The same things were measured in two ways. Each way mixes the same 8 hidden numbers, adds some noise and spreads widely along 6 directions of its own, which tell nothing about the thing.
Some things both ways: the first way, then the second way.
[ 16 -10  14  25   6   5 -30  29  12 -21  33  25 -17  29 -16   9]
[ -8  15  18 -21  27 -15 -38   0  14 -20   6  -4 -21 -27   0  29  -5 -23
  12  -5  18  15]

[ -6 -15   9  17 -25   8 -34  21   2 -21  15  -8 -19  22 -24   4]
[ -9 -16  -4   8  -4   7  23 -16 -18   3  25  18  13 -17   9   0   4   8
  -5  -4 -20  -2]

[ -5  -9  -8  -6  11  -2 -15   1  -1  -1  -3 -12  -4  -8   8   6]
[-17 -35 -12  -6 -10  21   7  23  11   2  14   0  52 -22 -13  -3 -25 -15
  -5  -2 -11 -17]

[-27 -15  12  -6 -24 -11  -4  36  14   2  -7 -19  -1   7 -10 -21]
[ -4  10  -2  -3 -34   9   1   9 -27  47   2   3  35 -21   1 -10  18  18
   8   1  -8  -9]

[ 24 -18  -3  26 -12   3 -14   2  -2  -9  29   7 -28   5  13  21]
[ -2 -20 -18   6  -1  23  40  -5 -13  -6 -17  -2  30 -16  14 -34 -26 -10
  -4  10 -19   1]

[ 15 -38 -14   7 -12   0  19 -21 -22 -16   0 -53  -2  -8  -6   8]
[ -1 -15  15  -2 -15   0  -1  11  17  21  25  14 -27  -6   7  14 -26  -6
  -7  37 -18 -38]

[ -9   6  15  -7  15  -9   6  13   2  12   2  -9   2  -6  -5 -14]
[-22   0  11   1  10 -18   2 -10  -2  -4  25   6   0 -12  -6  13   7  13
  12 -12 -22  22]

[  2  -7  26   4  24 -28 -22  -9 -12 -10  47   8 -16  22  -1  11]
[  1 -20 -17  -9 -15  28  17  34 -13  12   7  -2  16 -13  18   2  -7 -15
 -25  -8  31 -31]

[ 24 -37  11  -4  15   6  -2 -29 -25  -5 -14  16  -4  10  18  14]
[ -2  -6 -12   1 -10  14  14  16  -3   9   4   6  -1  -7  12  -6  -7  -3
 -27   5   9 -10]

[ 23  10   4   2   8  -7  10   0   5  -2 -19  41   8   5  13 -18]
[-16  12 -16   7  12  -3  13  -7   1  -3 -28 -19  14 -14  -6 -28 -18   0
  -9  -7 -11  28]

[ 16 -26 -17  -3  -8   5  -3   4   3   2   5 -22 -20 -43  25  -5]
[-24   5   5 -15   8 -20 -26  26   9  23  17 -12   4 -38 -14 -14  16  -7
  29   5  34  13]

[ 12 -27  -8  10  -4  36 -25  19   5  -1 -38  34  -6  16   6  22]
[ -7 -17 -13  -9  -8  14   5  19  -3  -3  13   7  36 -12  -1   7   1  -2
 -15 -16   5   0]

[ 18  -7  -6  16   5  -5 -27  15   5 -28  -1  22 -10  22 -20   6]
[-24  10  10  -7  20 -20 -31 -21  18   0  19   1  -9 -29 -17  30 -14  -8
   5 -11 -12   6]

[-15  46 -13  -5   1 -10  24  -3   9  20   2 -14   9 -20  -6   3]
[ 17   0  -6  -5  -4  -9  12   5 -33   6   0  -3   0 -19  28 -10  28   7
   2   5  23  10]

[ 16  40  -8  -3  16  -6   7  -1  15  -2  -9  40  16 -10  -2 -22]
[ -7  -5 -11  28  -1  13  33  -5 -27  14 -14 -16  19 -19  -5 -46  10  11
  -9  -6  -2  -7]

[ 17  -3  19   1  13  -4  -9   9  -2  -4 -21  31 -13  11   2   0]
[-11  21  -5 -19  13 -12 -23 -10  17  18  -9  -4  20 -39  -7   0 -10  -4
  17  -1  -4  19]

[  4  -6  19  13  -6  -5   0  17   2  -5 -19   7  -5  24 -11   2]
[ 18  24   0 -10 -25 -11 -17  -5 -15  57   5   8  -7 -24  14  11  20  16
  -3  13   6 -29]

[ 12 -20   1  -3  -4  -3   0 -28 -25 -13 -33  24   6  24 -15  14]
[ -7   2  14  -6  12  -5  -9   1  10 -16   2  -7 -23 -11  13  26 -29 -17
  -7  11 -13  11]

[  2  -1 -16   5   1  11 -12  -1   3  -7  -3   1   1   4  -3  19]
[  5  -9  -7  -7  -7   7 -11   1  -5   3   2   5  32 -37   3  -8   1 -10
   0  16   1   5]

[ 21  21 -37  20 -23  11  -8  26  16 -35 -30  17   5   5 -52 -26]
[-22   2  -8  -9   4 -37 -19  15  17  36  48   7 -11 -21 -17  10  30  18
  -3 -12  30  -1]

[  1 -11   6 -14  16   7   1 -16  -8  -5 -15  -8  21   0  -1  -3]
[ -3  -6  -1   4  -6   2  -8   2   0  -1   7   4  18 -23  -2  -6   1   0
  -8  14 -10  14]

[-10  16 -28   4 -22   0   4 -11  11  -3  40 -27   2  -7  10  11]
[-10 -25   0   6  -1  31   4   8   3 -16   7   6  24 -29   4 -10 -24 -23
  -9  21 -11  -1]

[ 12 -19  -6  18 -13  -7 -25  19   4 -15  18  15 -25  11  -8   7]
[-25   5  11 -19   7 -12 -35  14  14  20  18  -7  18 -45 -13   9  -2 -12
  33   7   6  12]

[ -9   1   0 -14  -7   4  17  -7  -5  18   5   3  -2  -2  16   2]
[-10   3  13  -2   1  18  -2  16  -2   0  12  11 -11 -15  11   5   0  -8
  -4   4   9  -3]

Other things, the second way, with their names:
K770: [ 14  -6   4 -10  -4   4  -9   8   5  12 -12  -6  -6 -29  11 -13 -20 -23
   7  36   8 -27]
K104: [  2   0   3  -7 -18  19 -14  13  12  21  -6   5  -4 -18   4   2 -32 -21
 -15  29  -3 -35]
K522: [ -8 -15  -7   9  -7   2  16   4 -17   7   0 -13  17 -13  -5 -14  -4  -1
  -6  -5  -2 -13]
K32: [ -4  18  -9 -19  18 -23  -6   6   6  23  -9  -9 -17 -32   9 -30   8  -9
  25  13  38   9]
K499: [  4 -18  -1   9 -17  34  15  26 -21  10  -6  -9  19 -12   3 -13  -2 -10
 -19  -2  16 -41]
K99: [ -2  12 -10 -23 -11 -15 -26  11   6  18   2  -4  34 -35   4  10   1   0
  10  10  -2  35]
K542: [-13  13  -2  -4  -6  -7  -6  -3   4  23  11  16  -1 -11  -6  -2   6  11
  -5   1  -6   0]
K5: [  9  -7   0   6  -2  -6   1 -20 -19 -11  -5  -6   1 -19  12   1  -7  -9
  -7  13 -14   3]
K238: [ 17  -9   6  10  -2   3   3 -18 -14   1 -11 -11  -2 -28  15  -1 -17  -9
  -7  25 -19 -18]
K10: [ -1   3  -4   4  -7   3  17  12   8  22  -3   4 -18  -5  12 -19 -11   6
 -17  23  -3  -4]
K749: [  6   4  -5 -15  -5   3 -12  12   1  12 -13  -1  19 -33   5 -23   0 -13
  13  21  16   5]
K369: [-16 -20   3  14  -2   5   9  -2 -13   0  20   0  20 -19 -11  -7   4   4
  -3  -4 -13  -4]
K803: [-18  11   5  10   8   6   1 -21  10  10   0   4  13 -20 -10   7 -20  10
  -8  -5 -42  10]
K471: [ 13  -9 -26  10 -10  18  50 -21 -52  -8 -35  -3  17  -2  25 -42  -4  -7
 -14  -5  -2 -10]
K87: [  9   8  -2  -5  -9  29  23  14 -18   1 -11  14 -20   3  36   1  -8  -7
 -25   4  11 -11]
K955: [-25   8  10  22  -2 -28  13 -30 -11  25  30  17 -32   1 -10  -9  16  31
  -1   2 -30   1]
K464: [  4   2  -1   1  -2  22  11   5 -33 -16 -21  -9  24 -24  18 -18   6 -13
   1   0   8  19]
K145: [  2   3 -11  -7  -9  -2 -15   4  -1  12  -6  -4  16 -32   7 -12  -6 -10
  -7  24   5  15]
K448: [ -3  -2   0 -15   2  15  -6  -4  -2   7  -8   4  51 -39  -5  -3  -7  -7
  23  -4 -13  -1]
K735: [-12   5  -2  -5   6   2  -8  10   0  24 -12 -10  33 -54  -7 -55  10  -9
  39  26  18  20]
K707: [  0   2  -5   8   2  -3   6   5 -15   8  -9 -22  -7 -17   8  -5  -3  -4
 -16  -2  12  -1]
K706: [  4 -14   3  -3 -14  12   1  34 -27 -12   2 -10 -13  10   7  10   7 -17
 -25 -16  39 -33]
K270: [ -4 -15 -11  -2 -29   7  -8  26 -10  13  16   4  20 -13  -3  -5   6  -5
 -22   9  15 -11]
K631: [  5   2 -18 -21  -5   1 -13  36  -4   0 -15 -15  25 -30  13 -19   7 -18
  -3  10  43  27]
K700: [  0  13  10 -18  -4 -15 -30  17  -8  14  20   2 -20 -21  11  24  23  -4
   2   2  34   3]
K892: [ -2 -10  -5  19 -15  19  25  12 -17  27   9   4  10 -12   1 -28  16  17
 -17   5   2 -23]
K900: [ -2  -4 -18 -20   5   0   7  23 -14   4  13   3  33 -31  15  -9  32   5
   9 -17  38  27]
K784: [-26 -21 -20   6 -22  21  21  25  -6  19  35  17  39  -6  -7  -2   9  15
 -29 -19  -4  -3]
K325: [  1 -18 -21   4  -2  33  33  10  -6  -2 -22  -8  21 -12  12 -21 -33 -20
 -25  -2   1 -25]
K844: [ -1  -5  13  12 -23  -1  10  -5 -28  12  22  14  20  -6   2   5  25  30
   1   1 -34   5]
K831: [  5 -16 -15  -4 -14  16   1   6 -13  -2   6   2  35 -20  10  18  -7  -6
 -26  -7  -5  -5]
K649: [ 18  -7  -6 -23 -16  15   4  18 -13   4  -9   6  43 -22  20   1   4  -3
  11   6   1   3]
K60: [ 19   6   5 -10  -9 -16  -3 -25 -18  11 -14  -2  -6 -16  16   8 -12  -3
  10  17 -20 -17]
K307: [ -3  -4  13 -19  16   1 -13   2  16 -15  -5  -1  20 -32   3   6 -22 -19
  28  14 -15  14]
K801: [ -7  -1 -11  -1 -10   8   8  -2  -3   9  10  14  10 -11   9   6  -8   4
 -21   1 -14   4]
K541: [-19  -7   0   5   1   6  12   5   0  21  10  -2   3 -17  -7 -12  -9  -1
   1  -1  -2 -20]
K394: [  3  19  13  -7  16 -14 -16  -3 -28 -13 -12 -12 -21 -26  13 -10  27 -12
  18  -1  37  21]
K568: [ -4  10  16  12 -21   8  -5  32 -29  53   9 -18 -17 -18  -2  -7  31  11
  -2  -2  36 -45]
K584: [  0  -4  22  -6   3   0  -7   8  -3  -3  11   0 -33 -11  14  19 -11 -16
   3  14   4 -20]
K56: [ -2  18  14 -17   8  17 -26  21  21   6  -2  12  -6 -36  11  -5  -4 -18
  11  27  21  10]
K817: [-11 -10   1   6  -4  -6   8   0  -3  12  16  -3   5 -13  -3   3  -4   8
  -5   0 -15  -4]
K405: [-13   8   8 -20 -16  -5 -28  48  -5  35  24  -9  -4 -19  -1  20  21  -3
   3  -8  46 -13]
K22: [-22 -11   2   4   5  -4   7  33   9   6  15 -12 -30  -3  -4 -15  -6 -11
 -11   7  30 -10]
K384: [-16   5 -14 -15  19  -1  -7 -18  10  -1  -8  -1  65 -50 -12 -11  -7  -1
  26 -14 -21  44]
K233: [ 12   3  -7   8 -16 -23  -2   2 -21  24 -13 -21   0 -16  -1 -27  14   8
  -5  19   9  -4]
K666: [ 13   1   6 -10 -18 -22 -34   9  -2  43  18  -7   6 -37  -5   9  20   5
   8  20  15 -26]
K463: [ -7   3  16  -7  10   2 -13   7   2   9  -3 -11   0 -35   0  -9  -7 -16
  26  15   6  -6]
K47: [  9   7  16 -11 -10 -11 -24   9  -6   4  -5  -3  -8 -26  12 -11   2 -14
  20  42   5  12]
K268: [ -8  -6   9   6  -8 -11 -12  11  -4  24  22  -4 -18 -23  -4  -6   9  -2
  -1  20  15 -21]
K983: [ 19 -14  16  11  17  17  18 -29  -5 -31 -37 -15 -14 -18  18 -11 -52 -32
   3  30 -35 -26]
K236: [  6  -1  -1  -6 -20  12   0  19 -12  27 -10  -3   6 -17   5 -23   1 -10
   2  17  20 -34]
K679: [ -4 -11   9   9  -8  16  -6  13   6  29  12   1  15 -36 -10 -21   1  -1
   5  25   0 -27]
K465: [-13  -5  11 -31  -8  11 -26  60  19  22  43  16  15 -24  -1  26  25   0
  10  -6  42  -5]
K7: [ -1 -22 -17  -5 -25  16   4  43   3  32  16  -1  23 -16  -3 -10   2  -3
 -22   7  28 -36]
K429: [-17 -10   3   5  26  23   6  -2  24 -17   2   6  33 -44  -3 -22 -19  -9
  12  16 -22  33]
K997: [ -4   1   3 -23 -20   7 -33  48  23  31  22   7 -12 -15   1  23  -6 -13
 -18  15  34 -29]
K33: [  2  -5 -11  -8  -4 -18  11   3 -15   2   6  -1 -33   9  13   8  -3  -9
 -23  -9  25 -26]
K694: [  1 -28 -24   4 -14  -6  14   7 -17   0  -1 -14  15 -18  10 -24 -15 -18
 -15  23   7   1]
K562: [  5   1  -7  -7  -7 -43 -17 -20 -16  20  16  -3  26 -42   4  -8  26  17
  23  21 -11  36]
K433: [ -9   6  13 -17  15  -4 -12  11   3 -18   5   8   8 -26   9  -5  11  -8
  28   9   9  41]
K450: [  8  -9  15 -15  -5  -8  -3  20   4  17  -3  -9 -15 -16  10  -7 -16 -16
  23  31   9 -27]
K861: [ -2  -9  -6 -12  18 -15  -3   5  15 -10   5  -5   8 -29   2  -6  -7  -9
   8  10   8  20]
K511: [ 11 -14  -8  -5 -16  25   6  12  -2 -12 -25   3  31  -9   3 -23 -24 -20
 -14  20  -6 -12]
K592: [  0  18 -16 -12   5 -15 -20 -16 -10   2   2   5  20 -30   1   9  21   5
  -9 -17  12  30]
K140: [  6   8  19  -7   3  16 -23  14   4   6 -13 -15   1 -30   4  17 -15 -18
   1   7   6 -18]
K430: [ 20  12  -4  -7 -24 -11 -26  -4 -21  45   1  -2  17 -40   5  -2  25   6
   2  18  15 -21]
K90: [  4  -7 -17 -11 -15  31  26  20 -20  13  -6  13  35 -17  23 -20   3  -3
  -6  -1  12  -4]
K669: [ -3  18   1 -17   8  -3 -18   2  -3   4 -11  -4  -3 -27   8   0  -2 -15
   8   1  19   9]
K202: [ -1  14   0  -3 -10   7 -14  -6  -5  21 -15  -2  27 -35  -2 -12  -5  -3
   7  13 -13   6]
K38: [  7   1  -7 -15  -8  15 -23  22   0  -5 -14  -7  24 -30   7   0  -7 -23
 -11   9  22   6]
K365: [ -7   4  -2   1 -11  -4  -9   5 -14  35  23   8  10 -33  -3 -13  30  12
   4   5  19  -6]
K85: [  9  -1  12  -7   2  10  -8   2  -7   4 -21 -15  11 -28   4  -3 -16 -19
  15  11   0 -21]
K744: [-16  -8 -33   3 -10  -6  22  -4 -30  16  -6 -15  48 -13 -15 -25  12  10
  -8 -36   6   3]
K237: [-10   7 -10  -9 -12   1  -6  13 -11   7  17  15  19  -7  -2   9  25  13
 -17 -22  13  15]
K626: [ -8  12  17 -26   4  -8 -55  34  39  18  16  -3 -11 -34  -8  29 -11 -18
   5  19  23  -2]
K459: [  6  -6   1 -10 -16  30   4  39 -16  15   2  10  36 -30  12 -30  27  -2
  12  15  29  -1]
K180: [-14  -7 -20   7  -6  45   8  25  10  25  17   9  36 -34   2   2  -4   4
 -41 -12  10 -10]
K374: [ -7  18   6  -7  10 -10 -22 -19  -3   7   2   5  22 -42  -2  -2  12   5
  22   4 -12  34]
K673: [ -2  21  -4  -6  -6 -11 -10  -3 -13  36   4   7  14 -40   5 -25  32  15
  17  13  13  19]
K226: [ -6   5   2   2  -6  22   0  14 -10   1  -6   0 -15 -11  16  -2 -13 -17
 -22   9  13  -4]
K171: [  2  -8 -16   5   4  20  18 -13 -15  -5 -19  -9  42 -24  -1 -13  -9  -3
 -10 -17 -13  -3]
K828: [ -5 -21  -9  11  -4  34  19 -15 -14   6   7   6  52 -35  -1   0 -10  -1
 -10 -13 -26 -19]
K474: [  0 -10  -9  13 -13  38  17  12 -17   3  -4   4  32 -23   7 -19   3  -2
 -23   3   1  -5]
K289: [-11   5  11  -5  12  -8 -21  -1   8  -1   6   1  -6 -31  -7 -10   1 -13
  16  15   9  10]
K611: [-11  11  30   3  17 -12 -30 -23  -5 -32  -1  -4  -8 -33   2   9  -7 -15
  20  22 -26  48]
K354: [  9  -2  19 -34   6  -8 -42  14   1 -21  -1  -7  13 -41  15  22  -7 -35
  34  22  15  21]

Some of these things the first way, each followed by its name:
[-23  34   7  -4 -25  -1  15  11  10  31 -33   8   7  -1  18 -25] | K817
[  9  -7  -4   3 -13   6  -2  -7  -8  -9 -17  -2  -2   3  -5   0] | K770
[ -3  14  -7 -12  21  -6   5  -1   9   6   7   5  14  -9   8   0] | K499
[-11  -5 -13 -15  -7   8  10  13   8  -4  18 -44   3 -25 -24  -4] | K433
[ 18 -19  -3  -6  22   3  -7 -10  -7 -15  12  -6   0 -10   0  -1] | K289
[ 10 -24 -15   4   9  23  -6  20   8  -3 -22  25   4  16  -1  12] | K237
[  7  14  19 -10  28   9 -19   3   5  11 -36  47   2   7  15  11] | K171
[ 20 -27   2   6  20  -4 -20   2  -2 -14   2   2  -5  -4   4   5] | K522
[ -3  -7  16  -6   4   5  -1   0  -2  11 -11  -9   2  -6  26 -16] | K7
[ -4  11 -11  -5 -17  -1   6 -10  -2   5 -18   1   8  -6  10 -21] | K268
[ 14  12  -2   0  20  -9  11 -26  -4  -1  10 -15   3 -14   6  25] | K983
[  5  15 -16  19  -1  -1  -1  -5   4   3  -1  18   5  15   4  19] | K5
[  2   7   8   9  11  -4 -14  10   7  -6 -16  17   8  20  -9   4] | K430
[ -1   0  10  -9  18  -7  -7   6   6 -10  11 -14   1  -4 -14   3] | K374
[ 19   6  48  -1  56 -33   2  -8  -8 -13  26  29  10  30 -10 -10] | K803
[ -4 -31   3  -3  13  -1 -17  -3 -10 -20  -4   1  18  27 -12 -12] | K270
[-26  -2  50 -20 -17 -11   5  -2 -16   2  -3  11   2  39 -18 -24] | K87
[  9  -4   3  -6 -35   3  -7  10  -3 -12 -21 -15 -22 -22 -11 -30] | K32
[ 23   5 -20  10   6 -13  18   6  17   8  20  21  -3 -18  18   4] | K568
[  2 -10  28  -1  20 -17   2   4  -1  23  45 -10 -26  -9  50   9] | K669
[ 10 -13 -12  10 -17   3  -5 -13  -6 -15 -11  10   4  17   0   6] | K145
[ 16   4   0   2  -9   9   8  -5  -3 -20  12  32   1  24 -26   0] | K56
[  0  10   1  27 -15  -8 -16  29   7 -15   3  26  -7  40 -25 -23] | K33
[ -2  -5   6   5 -11  15 -40  13  15  -9   0  -3 -19  -1   7  31] | K828
[ -1  13 -15  -2   2  -5  16   5  12   2  22 -25   0 -17   3  -5] | K749
[ 19 -35   2  -9  44  12  -3 -10 -14 -12 -14  14  19  18  -2   7] | K511
[ -5  -5 -22 -12  -1   3   4  -8   7  11   7  -3   0 -18  17  27] | K464
[ -2  -7 -12  -4  -5  -4  11 -11  -9   3   2 -16  -4  -5  -2  14] | K584
[ 16 -18  -3   8  21  -6   7   4   1   9  29  -6 -12  -9  30   6] | K236
[-24   2  -8 -17   6   6  17  15   7   5 -37 -22  35  -3 -33 -10] | K844
[-16 -22  21 -19   4  -6 -10  -1 -10  -1  -9 -21   2   2  -5  -6] | K700
[ 13 -15   3   5  -4  -2 -14   5   2 -10  18   0 -19  -8  -1   6] | K463
[ 17   5 -18 -14  17  -8   8 -13  -9 -22 -17  13  10  -3 -36  -4] | K673
[ 28   1  -4  27   9   9 -35  34  20 -24  10  37 -23  15 -21  25] | K384
[-14 -18   7  -3 -20   2 -21  17   6   3   8 -26 -20  -7  18  -2] | K471
[  3 -24  21  20 -13  -2 -13  14   2 -17  26 -10 -12  29  -2   2] | K801
[ 11  30 -11  11  20 -17  18   6  23  -2  36   5  10  -3  -8  19] | K140
[-21   6  -3 -41   7  15  14  -6  -4  14 -24 -12  17 -23  -8 -11] | K459
[ 17 -12   0  11   0  -5  10   8  -6 -11  -3   4   1   9  -9 -31] | K955
[ 11  17  13 -13  -3  12   5 -31  -3  18 -19  40  -4   1  47  22] | K180
[  8 -28  -8  34 -39   4 -29  -4  -4  -8  15  -4 -20  15  30   7] | K694
[-10 -24  21  -6   3  -8 -21   9 -14 -18 -37 -16   3  23 -37  -2] | K60
[ -8  -4 -11  -8  -4 -13   7   8   1  12 -12  18  -1   2   4  -5] | K405
